The same things were measured in two ways. Each way mixes the same 9 hidden numbers, adds some noise and spreads widely along 6 directions of its own, which tell nothing about the thing.
In the rows, 128 means zero.
Some things both ways: the first way, then the second way.
[145 131  86 149 123 122 131 126 109 121 111 177 134 115 148  97 186 131
 112]
[142 160 147 135 109 167 114 140 134  51 104 147  88 104 131 114 108 135
 161  99  96  94 112 133 132]

[ 98 133 131 120 143  81 176 111 117  79 140 146 157  78 160  94 181 150
 136]
[115 127 132 105 166 142  94 108 129  96 159  94 135 138 145 193 135 123
 116 148 115 103 108 103  87]

[163  89 143 105 106 105 144 151 126 139 155 127 128 124  93  78 105 111
 163]
[117 118 119 179 132 104 107 130  99 145 138 115 144  93  80 166 140  68
 118 180 176 108 130 139 137]

[ 92 179 106 133 115 115 190 133 155 132 108 165 139 181 118 182 145 191
 145]
[108 122 132 133 139 186  97 134 126 161 138  70 124 125 142 153 189 132
 142 170 146 132  74 122 132]

[152  90 131 205 103  57 103 142 185 133 146 120 136 167  83 145  62 121
 198]
[105  96  74 142 143 123 121 126 135 182 139 141 118  84  92 167 115 116
 123 142 146 108  96 148 152]

[144  64 179 130 149 110 132 103 112 124 179  75 110  95 150 114 116 113
 175]
[151 135 141  73 160  77  89  86 160 130 172 113 142 170 123 174  25 142
 104 119 117 127 145 121 124]

[101 115 151 129 133  79 124  89 165 153  82 127 129 126 132 158 144 181
 155]
[115 150 138  94 140 145 117 126 101 109  82 123 137 115 163 151 113 135
 141 113 119 131 102  96 143]

[156 105 168  85 125  88 163 124 150 113 164 111 130  86 181  87 198 169
 138]
[107 109 116 126 122 166 111 125 112 122 170  99 151 147 141 193 144 124
 125 175 147 111 143 100 108]

[123 102 152 169  89  59 141 138 137 118 133 120 119 141  54 167  93 124
 135]
[116 117  78  99 104 135 171 124 100 187 180  94 147 145 108 153 142 195
 121 151 123  91 156  86  97]

[131 160 162 161 150  92 152 140 136  44 123 208 129 122 115 129 121 134
 130]
[145 139 169 120 171 143  79 106  99 184 141  87 126 135 109 169 112 141
 107 167 144  59  91 148 104]

[127 141 119 173 112  78 134 142 113 153  74 182  97 129  76 175  82 124
 155]
[175 130 118 114  82 183 186 163 151 105  69 153 145 157 134  83 178 150
 140 114 117 117 111 107 157]

[ 95 180  68 139 148 153 165 132 185 154 110 165 147 205 168 116 203 217
 173]
[115 119 151 131 171 169  60 113  98 155 130  85 116 112 155 191  99 111
 157 149 143  87  82 128 149]

[ 66 150 127 119  90  95 174 100 106 128 114 159 112 136 105 169  82 124
 124]
[131 136 119 128  85  92 146 131 124 141 113  85 155 149 122 107 155 159
 148 137 140 137 143 109 136]

[138  80 132 129 142 137 125 129  98 140 148 109 106 101 140  56 179 113
 135]
[162 142 153 146  97 183 141 132 124  62 115 128 152 174 134 117 118 114
 170 109 125 110 170  93 105]

[107 110 170  91 123  64 103 118 119  79  84 131 106  67 207 112 176 141
  93]
[126 144 109 124 123 118 123 131 116 136 139 134 131 130 123 159 137 126
 120 113 127 110 127 118  76]

[159 122 130  54 140 119 136 126 132 148 147 112 126 127 185  74 150 140
 171]
[106 102  69 118 151  66 114 115 108 173 215 107 117  71  81 206 106 101
  92 175 149 114 120 123 140]

[135 114 131 117 179 200 136 163 143 122 147 104 129 193 154 110 146 163
 187]
[141  92 113 106 137 164 130 121 141 112 193  73  84 107 102 141 155 163
 151 166 115 105  89 138 123]

[105 117 178 171  91  12 140 107 135  94 103 177 123  81  59 171  49 110
 142]
[128 128 101  85  94  89 175 128 113 145 104 128 169 146 117 130 135 188
 106 140 127 108 147 105 120]

[ 80 105 122 163 148 112  55 114 167 135  26 165 145 115 182 125 105 139
 195]
[165 156 162  99 126 129  94 154 147  67  29 179 127 130 180 141 140  91
 117  95 126 127  59 142 143]

[127  85 183 132 131  87 135 157 105  91 108 107 116 108 126 160 157 154
 100]
[153 161 150 132 133 159 113 125 119 108 136 104 119 146 126 131 134 125
 148 108 114  97 123 109  79]

[138 135 141 123  97 120  82 118 150 102 135 134  97 145 143 118 102  84
 120]
[135 143 126 100 113 149  81 150 146 200 114 131 118 138 156 157 138 157
  98 142 139 107  70 146 160]

[136 142 137 103 121  81 147 105 141 108 104 187 148 116 121 108 138 144
 126]
[115 144 133 123 106  99 123 134  98 128 104 115 151 121 123 143 145 135
 111 158 147 117 130 119 126]

[195  89 137 137 134 145 113 114  99 139 142 148 106 169 103 105 114 104
 112]
[164 183 174 129 112 122  93 125 166  94  65 140 108 131 121  82  58 164
 143  96  93  72 106 155 197]

[114 156 165 113 102  35 144 128 126  71 109 150 131  95  97 167  85 109
 118]
[158 174 164 135 119  86  84 138  84 173 101 111 153 155 152 154 117  76
 125 113 169 124 126 103 120]

[201 123  89 155 163 122 129 136 151 134 133 153 190 207  71 106 142 141
 153]
[131 152 109 105 133 119 121 121 124 167 190 108 120 127 100 156 119 143
  97 138 122 123 131 107  96]

[ 67 127 104 137 112 112 118 133 163 142  50 162 139 151 192 155 103 173
 193]
[143 138 137 109 119  47  73 127 113 165 126 112 140 146 150 182  95 127
 111 137 151  80 113 138 140]

[ 84 129 126 182 145  87 148 154 161 145  67 145 131 130 126 202 144 205
 187]
[171 136 158  86 127 165 120 127 130  95 110 127 138 173 165 144 115 130
 142 103 122 126 118 105 106]

[ 99 117 109 157 120 103 105 108 150 122 119 136 131 124 152  95 134 126
 162]
[106 105  88 130 136 158 120 133 151 167 157 125 146 140 117 173 180 116
 102 152 151 157 107 127  76]

Other things, the second way, with their names:
z509: [108 177 132 128 144  88  39 128 163 173 141 123 108 117 132 164 114 114
  91 122 131 140  78 155 120]
z37: [162 126 148 123 117 156 134 126 119 129 116 117 136 146 113 119 112 142
 145 138 139 104 130 126 133]
z632: [151 139 144  61 111 139 136 117 151 113 129  99 147 180 149 121 104 194
 127 126 107 137 132 102 137]
z407: [180 146 131 123  83 151 149 171  75 108 125 129 117 121 160 130 160  64
 164 102 158 159 130  74 136]
z781: [141 141 115 150 112 116  92 156 134 206 134 109 135 143 133 148 192  84
 115 137 175 161  90 128 116]
z330: [139 147 125 129  80  41 147 121  82 124 128 115 118  98  81  96  82 153
 157 112 138 128 170 134 111]
z624: [128 136 106 149 110 140 122 158 144  92  58 188 112  83 140 120 123  71
 163  73 137 177  93 136 158]
z872: [141 111  89  74 133 112 151 126  93 190 165 105 143 136 142 185 128 143
 118 131 136 110 120  79 123]
z838: [122 129 109  81 150  74 103 120  81 128 168 118  50  13 107 170  58 131
 132 130 115 102  75 143 188]
z953: [ 98 132 100 149 121  80 101 128 170 178 117 151 170 140  82 147 159 114
  64 164 165 164 119 167  88]
z936: [163 144 162 127 109 125  90 143 114 119 101 128 133 141 143 157 126 110
 115 151 149  70 106 136 154]
z812: [157 167 199 107 130 125  56 125 109  81  87 106 102 122 160 150  76 149
 135 144 114  34  86 147 182]
z258: [120 133 102 116 112 147 118 148 172 174 116 125 143 146 136 133 190 138
 103 137 138 166  84 128 126]
z287: [138 152 155 129  85 176 139 139  97 109 110 117 164 171 133 126 144 151
 125 155 139  97 165  96 107]
z33: [145 123 130 113 139 176 133 121 137 156 101 130 150 163 130 130 119 148
 139 112 130 123 113 119 113]
z161: [146 154 120 114 123  76  96 139 130 119 108 135 118 117 162 159  91  96
 142  87 122 117 101 112 169]
z476: [113 128 116 176  93  79 128 132  86 151 133 134 145  96  63 131 133  94
 118 158 183 149 162 152  86]
z977: [193 122 132 119  94  98 144 137 147 146 136 126 182 216 126 131 140  94
 121 120 167 162 165 106  85]
z885: [110 145 111 165 108 185 132 161  44 141 152  89 123  86 154 161 174  47
 184 127 172 177 137  47 140]
z655: [121 147 100  98 130  60 129 110 130 154 122 148 144 122 107 140  64 147
 110  95 121 141 142 118 120]
z342: [ 99 133 116 158 121 146 104 117 173 150 116 124 146 148 100 122 126 159
 132 133 127 122 129 154 100]
z469: [138 164 145 141 116 178  89 149 213  82  60 160  83 110 133  67 121 129
 159  80 100 178  63 171 178]
z74: [131 132 148 128 128 153 102 121 157 125 106 139 141 155 113 127 129 146
 112 134 137 131 114 161  74]
z347: [126 158 143 124 112 166 103 140 146 126 100 125 124 133 141 117 144 135
 132 125 128 152  99 128 141]
z927: [141 102 134  73 148 164 131 108 158  58 121 131 124 133 130 151  91 168
 127 145  95  94 104 131 150]
z870: [119 158 135 141 110 109  84 129 169 144 118 119 139 149 117 124 131 142
 112 139 132 133 117 151 127]
z432: [118 180 148 132 142 151  58 141 128 145 130 113  89  95 151 146 113  90
 139 110 131 160  77 120 158]
z128: [161 141 154  95 138 140 114 125 114 120 110 119  98 107 127 128 108 141
 138 123 119 102  81 135 150]
z57: [144 119 116 124 101 156 137 132 200 131  90 154 138 154 103  84 109 172
 133 118 118 142 115 159 159]
z730: [112 130 114 143  90 128 133 143 114 113 129 126 140 111 109 134 152 121
 126 160 149 142 142 121 132]
z726: [142 122  90 146 106  81 132 121 140 206 188 109 138 137  67 131  99 128
 121 140 155 135 159 131 126]
z553: [112 122 106 114 149  94 108 128 112  99  99 164 123  73 128 183  97  98
 111 130 129  97  95 134 153]
z9: [131 106 117 150 139 121 101 130 131 157  85 139 147 128 125 161 124 105
 137 129 156  98  97 153 129]
z453: [125 155 141 184 132 155  99 130 169  74 120 118  90  98  83  88 155 106
 158 110 117 151  98 165  85]
z814: [175 128 151 153  99 130 109 139 154 119 103 120 108 146 109  91 145 129
 164 110 141 119 102 175  99]
z376: [123 151 103 136 130 119 121 137 108 113 156 117 119  96 124 171 143  94
 125 128 120  96 120  90 128]
z256: [133 105 103 114 142 171 121 131 148 145 120 135 104 117 131 148 130 148
 147 113 116 106  78 146 121]
z361: [143 117 142 130 138 160 137 125  96  85 106 125 115 100 110 135 124 121
 158 129 129  96 112 132 110]
z404: [137 173 138 101 115 126  89 142 149 171 116 108 146 178 168 146 164 144
 103 118 128 136  94 108 109]
z516: [161 117 123  90 126 158 159 125  89 121 165 112 125 131 120 149 113 130
 138 137 132 120 142  89 114]
z75: [140 133 101 117  81  24 137 124 108 146 184 120 131 111  77 133  78 117
 114 141 158 165 180 126 133]
z489: [138 113 103 133 126  91 157 114  60 171 182  82 140 112  92 148 105  95
 166 127 170 166 172  84  99]
z431: [120 147 137 163 135 160 104 124 130 109 104 128  99  99 114 110 102 119
 183  82 122 137 113 145  98]
z167: [ 98 121  86 107 155 143 111 108 192 137 176 105  82  87  90 132 105 186
 130 128  83 127  81 152 145]
z95: [133 126  95 141 107 106 127 147 158 186 151 119 133 129  94 116 177  99
 114 134 167 211 111 138 107]
z521: [135 117 140 112 140 139 142 116 133  61  72 144 160 142 134 132 119 110
 151 106 133 162 127 119  96]
z211: [140 137 103 136 100 120 146 159 157 134  65 133 131 117 128  93 191 122
 143 107 131 158  78 128 157]
z28: [ 78  98  99  97 186 127 101  92 153 165 138 108 127 100 102 180 109 178
 103 159 115 103  74 158 113]
z62: [111 158 141 174 133 143  74 138  96 146 115 119 140 120 145 172 135  61
 139 126 161 128 121 110 111]
z316: [146 132 121 142 127 129 108 130 106 193 140 105 164 177 140 181 139 116
 124 134 152  62 132 103  96]
z134: [113 117 105 153 131 110  85 143 124 173 119 148 115  86 107 173 145  94
 105 147 162 114  79 174 115]
z741: [133 113 131 120 167 153  96 107 148 134 184 101 107 113  83 163 120 135
 102 175 127  99  97 157 105]

Some of these things the first way, each followed by its name:
[122  92 141 163  83  75 150 111 114 120 155 132 101 118 107 125 146 132
  89]
z342
[122 148 124 134 144 160 111 176 134  77 124 145 116 186 136 110 139 122
 132]
z814
[138 139 142  89 109 126 220 183  74 141 158 117  74  99  85 133 193 148
 116]
z741
[157 134 159  91 128  89  89 131 137  84 128 108 124 101 134 123  82  73
 160]
z407
[110 128 121 103 110  89 107 107 126 116 122 105 134 126 162 113 101  96
 154]
z161
[158 157 139 115 114  25 169 112 186 138  84 142 165 132 151 227 148 229
 162]
z885
[139 106 115 134  95 113 124  97 127 137 136 160 131 107 127  81 113  95
 145]
z730
[152 128 129  91 120  79  86 114 162 144 112 101 113 125 166 111 163 138
 136]
z624
[114 134 126 143  96  49 148 176 128  72 148 126 131 153  69 112 116 103
 121]
z316
[ 80 126 117 141 103  63 125  88 113 163  88 142 101  92 139 144 124 133
 132]
z655
[113  34 139 156  92  79  97 129  93 145 111  79 124  90 113 141  72  89
 159]
z376
[ 68 135 128 122  57  79 164 134 102 168  55 183  70  48 144 158 145 150
 126]
z476
[137 125 132 125 101  59 137 103 131 114 105 186 134  96 131 109 126 131
 119]
z953
[108 103 141 140 107  93 143 160 138 151 110  82 102 165 106 182 201 197
 104]
z431
[108 136 126 144 113 129 140 108 109  92 106 210 120  85 171 107 116 113
 141]
z812
[ 68 124  80 133  76  98 148 123 110 168  89 132 108 110 148 123 169 147
 122]
z62
[102 149 158 121 132  76 161 104 154  88 154 144 122 121 136 110 168 164
 119]
z28
[143 152 115 117 129 116 126 129 143 137 113 133 135 183 103 158  95 130
 161]
z95
[ 93 182 110 102 134 133 180 159 118 159  67 159  91 150 117 176 166 186
 137]
z128
[ 98 145 104  80 101 150 133 141  88 139 103 166  83  89 165  65 146  96
 132]
z936
[149  90 173 118 127  89  94 116 167 139  96 104 125 168 134 185 102 171
 143]
z258
[119 123 106 209 145 117 108 107 153  87 109 206 145 122 139  87 141 122
 148]
z74
[160 113 159 208 128  85 131 137 144  76 169 163 129 123  58 125  57  78
 172]
z37
[112 134 118 149 102 103 143  97 125 152  85 168 107 118 140 180 134 155
 127]
z347
[ 37 134 104 125 111 122 112 129 127 160 105  92  92 138 120 120  92  96
 182]
z872
[127 114 109  99 101 133 141 119 111 185 111 127 107 114 140 128 108 124
 173]
z75
